There are 11 hidden switches. A switch that is on adds its own fixed numbers to the row, and there is some noise. The rows also spread widely along 16 directions, which tell nothing about the answers.
In the rows, zero is written as 128.
Known rows, each followed by its switches (1 for on, 0 for off):
[147  56 146 115 142 115 181 150 114 218 194  55 169  83 126 118 135 125
 130  87 151  95 148 149 144 170 200 123 132 130 173 184 119 137 140 117
 138]
0 1 0 0 0 1 0 1 1 1 1
[118 141 158 158 129 155 188 158 121 130 114 175 106 126  84 124 112 137
 112 169 122 119 113 129 144 177 134 132 178 165  99 103 105 106 115 174
 110]
1 1 0 1 1 1 0 0 0 0 1
[106 133 152 150 184 221 161 135 147 144 139 132 152  85 109 143 144  96
 154  72 190 167 168  90  98 118 172 104  82 120 102 135  86 152 142  82
 127]
1 0 0 0 0 1 1 1 1 0 0
[155  82 144 123 138 165 171 175  78 134 136  77 179 111 180  90 155 107
 120 162 109  99 179 131  92 124 161 113 116 131 104 144 139 146 129  91
 124]
1 1 1 0 1 1 1 0 1 0 1
[ 79 145 120 100 151 131 137 167 135 131 130 158 122 130 135  81 184 128
 143 130 145  83 155  66 124 158 114 175 147 143 137 170 163  76 152  77
 130]
0 1 0 1 0 1 1 1 0 1 0
[ 64 103 145 162 125 120 122  93  75 165 147  88 187 113 125 114 157 118
 129 142 143 145 161 137 104 143 176 117 121 139 114 148 106 141 114  87
 160]
1 0 1 0 1 0 1 1 1 0 1
[149 144 150 123 135 117 141 167 137  97  64 142 123 137 149  77 153  81
  97 136 142  69 115 116  98 151 108 143 149 163 111 145 130 128 113 113
 118]
0 1 1 0 1 1 1 0 0 1 0
[153 152 104 117 159 121  86 131 108 132 128 144  89 135 133 140 161 119
 164  82 125  96 113  74 121 157  54 124  99 126 145 143 153 105 159  83
 114]
0 1 0 1 1 0 0 0 1 1 0
[111 135 158  97 157 107 179 170 143 183 119 190 124 173 122 113 123  71
 154 114 106 109 139  72  84 148 127 117 135 108 125 125 131 149 168 150
 116]
1 1 1 0 1 1 1 0 1 0 0
[126 135 121 158 216  89 161 142 155 137 100  90 108 124 128 124  84 135
 120  71 149 137 151  72  86 180 119 123 115 110 216 155 157 105 143 115
 110]
0 1 1 1 1 0 1 0 0 1 1
[ 60 111 111 174 130 101 102 110  59 171 136  74 197 121 127 129 126 118
 137 118 114 181 186 109  78 114 149 116  99 100 136 145 128 150 120  94
 178]
1 0 0 1 1 1 1 0 0 0 1
[188  88 106  77 188 115 145 194 121 173 153  63 140 112 173 122 117 139
 144  98 123 101 151  78 108 171 127 156 104 166 162 195 159 121 182  95
  94]
0 1 0 1 1 1 1 1 1 0 1
[100 112 160  98 193 154 118 132  81 110 133  98 168  97 147 157 153 154
 133 118 153 115 159  85 119 149 150 137  92 154 123 193 120 117 147  81
 137]
0 1 1 0 1 0 1 0 0 1 0
[172  40 157 105 127 130 201 159  93 178 192 103 153 128 120 149 131 163
 111  85 146  76 152 105 161 146 173 123 177 121 175 159 139 131 166 129
 146]
1 1 0 1 1 1 0 0 1 0 0
[137 131 123 165 114 153 143 150 104 164 123 116 137 105  92 124 140 105
 130 119 134 138 117 144 133 160 133 115 134 115 119 120 112 128 104 142
 147]
1 1 0 1 1 0 0 0 0 0 1
[115 104 176  79 143 127 198 160 125 198 166 129 125  92 158  92 148 114
 131 121 127  53 161 124 116 179 160 114 134 131 144 126 140 125 145 155
  92]
1 0 1 0 0 0 1 0 1 0 1
[ 57 136 164 126 199 129 130 128  95 141 126 119 164 112 120 149 128 129
 155 128 121 165 160  92 102 158 171 110  84 117 122 161 105 137 133 122
 138]
1 0 1 0 1 0 1 0 0 1 1
[152  92 188 130  93 121 148 139  72 143 137 140 145 154  96 180 155 108
 111  56 128  79 130 127 123 105 123  73 143  96 104 123 108 179 115 143
 165]
1 0 1 0 1 1 0 1 0 1 1
[ 60 167 121  84 125 149 132 192  79 115  91 145 122 107 133 117 226 130
 147  89 120  99 137  68 172 165 112 168 154  71 118 110 168 118 112 165
 140]
1 1 1 1 0 0 1 0 1 0 1
[ 57 115 169 109  96  28 117 126  51 156 138 120 144 141 145 138 132 162
  87 106 115  61 163 115 111 152 116 139 175 164 132 142 142 147 107 169
 130]
1 1 0 1 1 1 0 1 1 1 0
[118 135 141 108 136 162 143 166 107 200 166 134 138 101  83 150 168 122
 170 109 135 102 151 111 127 162 148 120  94 117 114 176 130  79 136 105
 167]
1 0 0 1 1 0 0 1 0 0 1
[110 101  95 186 141 155 183 145 114 195 123  51 171  89 125  96  96  96
 135 154 120 167 154 130  93 153 182 134 128 125 147 115 123 132 121 113
 120]
0 1 0 1 1 1 0 0 1 0 0
[125 163 151 113 113  99 118 157  82 118  80 146 105 139 110 139 186 112
 116  82 124  56 118 110 142 151  88 132 154 101 114 120 153 120  94 157
 159]
1 0 1 0 1 1 1 0 1 1 0
[128 116 168 114 201 174 174 180 132 117 144 143 126 101 112 135 163 144
 142 103 159 122 158 100 153 155 169 119 124  85 132 161 136 105 138 128
 138]
0 1 1 0 0 1 1 0 1 0 0
[144 111 105 195 114 112 187 139 129 181 139 121 134 157 112 108  85 100
 115 101 138 125 177 101  81 117  97 121 156 105 164 112 153 133 158 111
 158]
1 0 0 0 1 1 1 0 1 1 1
[120 186 119 144 173 128  94 170 110  88  70 128 126 119  98 125 159 132
 135 141 136 128 125 104 132 172 121 161 110 148 115 194 136  65  98  96
 163]
1 1 0 1 1 1 0 0 0 1 0
[171 119 160 141  87 149 174 106 101 119 101 174 106 158  91 152 155 100
 115 113  97  44  90 122 149 134  96  96 179 146 117  87 125 119 119  99
 126]
1 0 0 0 0 1 1 0 0 0 1
[126 144  88 135 113 104 121 166 114 172 116  89 144 120 180  68 129  90
 134 162 118 114 160 119  64 152  83 160 110 174 101 134 157 123 146 112
 108]
1 0 1 0 0 0 1 1 1 0 1
[ 99 156 189 103 102  56 104 155  87 111 101 174 127 140 118 141 152 134
  88  98 146  67 140 132 126 153 107 127 159 138 107 172 129 134  89 178
 169]
1 1 0 0 1 0 0 0 1 0 0
[ 59 144 171 188 153 125 159 105 116 150 143 147 154 127  70 126 147 121
 138 140 135 142 180 145 109 140 183  81 122  95 127 162 116  92  87  84
 175]
1 1 0 0 0 0 1 1 1 0 1
[143 130 140 105 137 110 182 218 152 178 105 101 144 121 170  91 109  65
 110  73 147  94 176  97  51 130 115 134 117 123 127 134 147 177 141 166
 102]
1 1 1 0 0 1 1 1 0 1 0
[109 145 127 139 166 136  99 125 100 134 161 175 114 140  90 149 150 150
 158 128 144 127 142  90 130 145  82 134 117 132 110 163 136  80 161  91
 163]
0 1 0 0 1 1 1 0 0 1 0
[180  96 201 113 120 147 175 159 117 138 103 142 170 146 116 142 156  57
 110  63 139  72 131 121 109 101 162  74 124  96 113 139  97 186 117 112
 152]
1 0 1 0 0 1 1 0 0 1 0
[207 135 121 126 144 121 136 185 171 141 134 209  76 182  99 103 156  78
 163  78 128 115  91  90 133 148  75 101 137  73 147 136 141 133 167 123
 132]
0 1 0 1 1 0 0 0 1 0 1

New rows. What belongs after each?
[ 60 143 118 137 160 169 163 123 111 175 112  91 162  80 144 117 138  78
 161 104 117 139 170  88  84 140 149 119  85 109 137 113 125 145 129  90
 107]
0 1 0 0 0 0 1 0 1 1 1
[162 100 109 160 123  95 131 175 114 160 164 130 123 153 175  61  93 122
 106 168 127 143 157 128  67 138  72 133 146 152 108 100 145 160 170 161
  90]
1 1 1 1 1 1 1 0 0 0 0
[ 92 153 144 144 170  71 109 116 126  90  88 125 118 156 144 132 125 141
 119 106 141 114 159  76  78 149 105 127 124 145 159 178 154 103 130  85
 139]
1 0 1 0 1 0 0 1 1 0 0
[121 114  87 163 126 138 145 183 124 150 144  87 156 109 176  55 113 104
 123 167 134 163 172 124  84 132 119 159 132 136 118 127 139 155 151 134
 113]
1 1 0 0 0 1 0 0 0 1 0
[204  81  93 138 141 114 132 166  81  88  95  42 170 138 164 128 123 154
 102 130 121 112 134  92 138 147 133 167 148 178 164 200 154 115 143  65
 147]
1 1 0 1 1 1 0 0 1 0 1
[199 152  64 170 162 150 125 185 120 155 125  86 119 121 114 117 101 123
 149 167 122 141 135 118 108 164  76 166 103 165 114 164 160  64 156  96
 138]
1 1 0 0 1 1 1 0 0 1 0
[151 100 132 136 108 104 175 215  90 121 111 100 146 128 139 120 108 158
  77 124 133  97 176 116 133 134 123 163 187 122 129 147 167 125 119 174
 158]
0 0 0 1 1 1 1 0 1 0 1
[149 141 119 120 155 173 161 171 129  82  59 119 126 122 126 120 174 102
 132 103 125 100  95  79 175 159 136 156 160 116 142 128 135 124 116 101
 111]
0 1 0 1 0 0 1 0 1 1 0
[ 89 142 164 164 128 124 187 112 112 179 115 120 146 104  80 130 127 117
 120 151 132  86 147 146 110 178 166 110 131 146 141 148 124  64  96 115
 156]
1 1 1 0 0 0 0 0 0 0 1
[ 98 176 104 139 168 208 149 158 123 103  83 132 110  96  88 131 192 124
 152  98 163 131 116  66 165 177 113 169 133 105 128 131 142  78 130 104
 154]
1 1 1 0 1 0 1 0 0 1 1
[ 45 162 110 143 145 163 152 151 118 139 114 124 139  94 142  91 134 115
 141 150 138 144 169  85  93 157 120 162 123 144 121 129 134 116 139 120
 124]
1 1 0 0 1 0 0 0 0 1 1
[ 70 138 109 121  93 126 163 145  60 212 111  99 170 114 118 169 103 112
 129 101 108 101 175  72  84 135  98 156 128 148 120 116 147 120 143 139
 152]
1 1 0 1 1 0 1 0 0 0 1
[115  93 126 161 141 151 221 154  88 201 163 106 160 133  76 153  97 144
 149 170 101 133 159 104 143 163 168 134 153 111 139 138 142  87 159 137
 165]
1 1 1 0 1 0 0 0 1 1 1
[180 101 135 108 152 157 172 158 143 106 130 133  93 129 141 112 158 127
 121  64 148  82 104  79 153 163 111 121 163 119 181 126 138 145 158 113
  92]
1 1 0 1 1 0 0 0 0 1 1
[ 89 133  73 145 165 141 136 154 128 213 180  93 135 102 141  87 137 121
 176 144 140 167 171  98  95 170 117 160 102 122 131 134 159 100 175 114
 117]
1 1 1 0 0 0 1 1 1 0 0
[ 94 150 142 147 160 108 109 135  92  91 103 145 130 136  99 131 164 157
 125 161 144 122 130 114 155 173 127 153 152 133 116 178 141  69 110 110
 173]
0 1 1 0 1 0 1 0 1 0 0
[ 80 125 162 154 179 131 164  84 126 165 147 115 120  85 113 113 135 139
 121 131 158  92 151 133 103 182 153 110 122 159 160 137 126  73 121  91
 111]
0 1 1 0 0 1 1 0 0 0 0
[ 68  95 133 117 177 122 164 112 102 139 144  73 145 109 159 142 131 158
 145 107  94 111 171  72 106 153 160 111 124 117 195 149 157 112 140  71
  91]
0 1 0 1 0 0 0 1 0 0 1
[117 171 142 164 199 126 122 152 120  77  89 138 109 121  78 149 151 160
 136 131 151 139 132 110 149 183 131 132 118 109 139 196 145  48 101 105
 179]
0 1 1 0 1 0 0 0 1 0 1
[ 81 150 127 143 128 122 120 123 114 211 147 128 129  97  87 143 132 101
 162 101 127 135 131 131 105 160 123 117  98 128 114 131 114 117 125 135
 143]
0 0 0 0 0 1 0 1 0 0 1
[109 136 111 121 164 198 127 141 123  93 120 151 113 123 135 120 195 124
 169 111 124 124 131  59 135 135 103 136 121 121 119 122 142 111 156  54
 104]
0 0 0 1 0 1 1 1 0 0 1
[113 109 117  86 177  88  90 155  56  89 130  64 130 110 169 154 175 196
 136  99 111 107 142  83 164 178 115 154 128 108 171 192 182 104 135 120
 144]
0 1 1 0 1 0 0 0 1 0 1
[163 149  81 166 104  98  80 154  85 154 110  90 128 123 126 129 129 102
 124  90 142 136 118 127 113 142  58 151 122 139 112 133 137 148 127 143
 158]
1 1 0 0 1 1 0 0 1 1 0
[111 100 196 125 176  74 136 111 125 145 177 194 137 176 113 158  93 138
 132  94 135 127 160  89  94 125 130  87 121 145 125 170  99 163 175 116
 125]
0 0 0 0 0 1 1 1 1 1 1
[ 60 161 153  83 127 137 126 148 106 157 133 201 122 120 127 128 161 109
 149 120 140  80 160  74  96 143  87 147 120 157  86 140 130 108 157 127
 134]
0 1 0 0 1 1 0 0 1 0 0
[100 140 166 153 172 154 158 118 110  90  76 121 154  97 102 137 137 139
 107 136 152 106 141 106 140 162 176 142 132 184 124 166 100  89  98  75
 139]
0 0 0 1 0 1 1 0 1 1 1
[145 115 171 108 164 110 176 175 134  87  90 127 114 140 151 113 130 133
  96 102 126  84 132  94 130 163 132 125 165 118 158 139 143 147 125 154
 106]
1 0 1 0 1 0 1 0 0 1 1
[174  89 145 179 144 107 148 129 141 154 181 123 101 136 130  86 123 122
 110  89 155 121 149 152 105 137 119  69 145  75 178 104 136 156 130 130
 113]
1 0 0 1 1 0 1 0 0 1 0
[127  94 186  84 138 111 149 159  85 120 126 131 163 125 154 158 113 156
  91 108 141  94 151  96 133 146 152 139 153 176 113 159 111 166 143 159
 119]
1 0 0 1 1 0 1 0 1 0 0
[152 109  98 187 157 132 182 166 143 168 166 102 129 130 105  90 116 141
 141 163 144 155 159 126 134 168 147 140 149  94 167 158 167  67 155 115
 161]
1 1 1 0 0 0 0 0 1 0 0
[151 152 133 130 190 141 137 213 148  85 108 178 105 155 121 125 141 124
 142  86 134 170 141  73 137 133 112 127 132  65 121 135 141 151 143 159
 123]
1 1 0 1 0 1 1 0 1 0 0
[147 125  94 125 191 126 129 162 118 184 137  87 139 120 112 145 101 117
 168 117 111 169 108  93 131 181 135 155 108 139 140 159 123 131 169 132
 120]
1 1 0 0 1 1 1 0 0 1 0
[108 102  84 119 170 125 145 180  97 173 157  87 145 121  97 122 148 168
 175 157  88 171 121  94 197 201 178 175 159  84 165 167 158  83 154 138
 157]
1 0 0 1 1 0 1 0 0 0 1
[133 132 131 157 140 110 140 158  88 182 138  58 124  96 138 143 103 123
 127  98  92 121 179 155  65 135 111  80  94  96 126 106 154 145  93 157
 109]
1 0 0 0 1 1 1 1 0 0 1
[ 89 108 119 116  89 147 159 166 105 205 199 172 124 148 131  91 156 104
 160 147 109 110 151 103 108 128  95 137 162 112  93  89 140 152 177 152
 116]
1 1 0 0 1 1 0 1 0 1 0
[125 129 201 132  98  90 112 138 102  79 108 195 138 157 104 139 151 135
  69 107 176  74 133 134 132 123 106 119 179 147  97 170 111 134  98 140
 185]
0 1 0 0 1 0 1 0 0 0 0
[110 156 179 151 198 208 169 125 104 121 129 144 125  85 124 162 116 130
 153 164 103 124 177 126  82 135 144  76  68 153  71 108 108 102 116  98
  80]
1 0 0 0 0 1 1 0 1 0 0
[185 137 141 164  99 173 196 209 134 161  90 151 134 134  65 110 141  67
 122 140 133 111 115 150 133 142 141 123 156  97  83 117 120 114 103 160
 178]
1 0 1 0 1 1 1 0 0 0 1
[ 73 149  89 129 178 126 116 170  99 137 134 104 127  98 108 142 127 179
 157 153 131 168 131  85 175 199 125 201 144 136 131 171 148  81 151 156
 147]
0 1 0 0 1 0 0 0 1 1 0
[154 137 145 107 148 194 191 183 151 108  74 145 121 115 148 124 118  96
 113  91 149 102 135  64 101 141 116 140 136 159 121 112 115 154 151 124
  86]
1 0 0 1 1 0 1 0 0 0 1
[128 114 122 143 142  62 114 113  99 148 118  69 149 125 126  87 168 129
 121 136 129  89 129 140 138 191 158 137 142 130 185 196 157  77 105  73
 176]
1 0 1 0 1 0 1 0 1 0 1
[126 116 136 133 107 148 202 189 150 131 125 167 124 160 119  78 146 111
 119 145 153  93 145  84 130 148 128 163 193 130 123 136 146 116 159 127
 148]
1 0 1 0 1 0 0 1 1 1 1
[153 133 112 161 163 150 124 198 146  78 104 123 132 122 141  91 131 132
 105 118 184 165 155 104 113 133 111 153 136 113 127 162 140 130 130 119
 145]
0 1 0 1 1 0 1 0 0 0 0
[153 154 116  87 161 136 102 161  93 167 118 108 128 116 118 160 174 103
 171  76 116  92 109  85 126 165  91 142  78 146 108 167 138 110 149  99
 132]
1 1 1 0 0 1 1 1 0 1 1
[134  85  95 139 114 111 164 156 124 154 149  94 138 137 149  86 140 117
 115  66 143 118 149  88 134 133 115 151 180  85 190 116 161 166 165 127
 141]
1 0 0 0 0 1 1 0 0 1 1
[ 79 179 139 120 142 117 111 193 113  97  89 133 129 120 152  77 173 117
 137 185 105 113 156 128 108 160 134 154 127 128  84 166 148 104  85 131
 130]
1 0 0 0 1 0 0 1 1 1 0
[210  91 112 135 155  99 157 190 120 161 172 110  91 144 122 131 108 170
 125 105 130 100 142 108 132 166  90 129 148 105 173 146 183  86 174 152
 134]
1 0 1 1 1 1 0 0 0 0 0
[ 63 130 180 146 148 170 175 120  85 137 113 134 163 115  76 154 173 134
 132 144 126 106 147 116 137 149 196 113 138 130 103 139 110  87  91  92
 150]
1 1 1 1 0 1 1 1 0 0 0
[ 90 174  93 161 126  90 121 144 115 101  48  95 123 140 110 149 139 125
 117  67 134 128 128  71 132 147  97 172 167 119 161 145 165 111 102 120
 163]
1 1 0 0 0 1 0 1 1 0 0
[158 122 134 155 171 202 118 124 131  80 147  90 118  79 163 117 159 144
 123 106 189 115 166 118  88 130 115 105  88 159 128 162 129 109 133  39
 109]
1 0 0 0 1 0 0 1 0 0 0
[180 105 140 136 131 138 143 153 126  97  93 144 164 172 137  98 151  77
 118 124 127 106 118  96 117 113 137 121 143 147 124 159 111 157 142  61
 134]
1 1 0 1 0 1 1 0 0 1 0
[179 109 118 162 115 191 164 147  88 127  75 100 185 147 101 147 149  72
 138 158 109 131 106 112 135 123 153 128 136 134  89 136 110 131 124  69
 165]
1 1 1 0 1 0 1 0 1 0 0
[155  86 125 143 141 155 162 148 128 214 177  99 162 125 108 145 134  85
 167  62 132 138 163 109  96 104 151  77  91  55 153 136 135 146 153  81
 146]
0 0 0 1 0 0 1 1 0 0 0
[ 85 154 152 139 175 170 165 148 108 192 153 122 131  66 103 150 108 129
 165 153 104 136 174 135  93 168 155 101  71 137  99 133 117  87 122 141
 115]
1 0 0 0 0 1 0 0 0 0 1
[112 129 197  95 163 106 116 152  94  90 171 182  91 131 141 140 164 185
 107 114 144  47 176 120 112 138  86 102 136 139 104 166 152 101 123 127
 118]
0 1 0 0 1 1 1 1 0 1 0
[174 108 124 163  92  94 141 183  92 119 104 116 161 175 147  93 140  94
  93 112 132 106 175 116  81  98  95 113 143  86 128 146 164 149 119 109
 177]
1 1 1 1 1 0 1 0 1 0 1
[128  91 133 137 167 157 138 144  48 147 174  80 170 109 155 163  99 161
 150 174  78 148 177 113  96 134 135 102  81 153 105 144 126 134 154 104
 100]
1 1 0 1 1 0 0 0 0 1 1
[155 130 140 143 138 129 115 129  83 143 134 144 138 154 110 158 131 107
 153 137  84 125 123 123 108 134 100  88 104 125 100 136 119 135 134 102
 134]
1 1 0 0 1 0 1 0 0 0 1
[173 109 177 146 184 163 151 128 144 106 118  98 107 100 138 133 136 110
 111  68 165 127 102 137 117 157 152  76 119 127 133 105  86 190 110 136
  68]
1 0 1 0 1 0 1 1 0 1 0
[ 82 112 165  96 139 113 152 110  77 158 164 142 125 140 169 147 137 139
 134 102 107  63 184  71  74 129  83 101 118 148 122 111 148 146 169 110
  92]
1 0 1 0 1 0 1 1 1 1 1
[ 84 106 145 124 143  79 114 133  74 141 116  60 203 111 172 139 109 112
 119 106 107 132 184 112  70 120 153 110  88 127 147 186 126 171 118 100
 146]
0 1 0 0 0 0 0 0 0 1 1
[159 107 104 156 127 127 122 121  76 178 163 129 143 166 113 136 126 117
 169 186  72 131 132 117 105 142  90 111 109 138 104 135 143  94 170  78
 150]
1 0 1 0 1 0 1 0 0 0 1
[116  90 186 132 133 133 133 105  76 142 166 138 169 131 102 130 188 113
 151 154  97 112 112 166 173 149 206  73 134 100 112 152  88 148  99 101
 147]
1 1 0 0 0 0 0 0 1 1 0
[141 176 135 145 183 140 125 178 108 113 107 143  96 109 122 177  96 151
 137 109 130 141 163 100 100 148  60 119  85 123  91 126 148 104 137 167
 120]
0 0 1 0 0 0 1 0 1 0 1
[144 151 135 124 151 109 141 158 116  95  58 114 112 129 134 142 136 134
  96  72 158  89 126  76 125 166  97 152 152 147 153 139 149 116 119 134
 124]
1 1 1 1 1 0 1 0 1 0 0
[134 173 130 161 178 129 138 187 144 134  73 127 140 130 115 118  99  73
 138 114 126 167 153 110  75 133 131 123  93 106 105 144 118 150 113 142
 135]
1 0 0 0 1 1 1 0 1 1 0
[ 93 141 155 191 158 138 189 142  96 173 121 132 156 121  53 175  86 150
 125 156 137 157 166 125 129 160 164 124 134 129 109 134 118  76 114 156
 166]
1 1 1 1 0 0 1 0 1 0 0
[183  71 159 103 119 114 163 183 105 136 122  97 161 143 165 148  88 104
 107 112  95 128 118 122 118 128 149 109 156 129 120 122 104 222 143 183
  97]
1 0 0 0 1 0 0 0 0 0 0
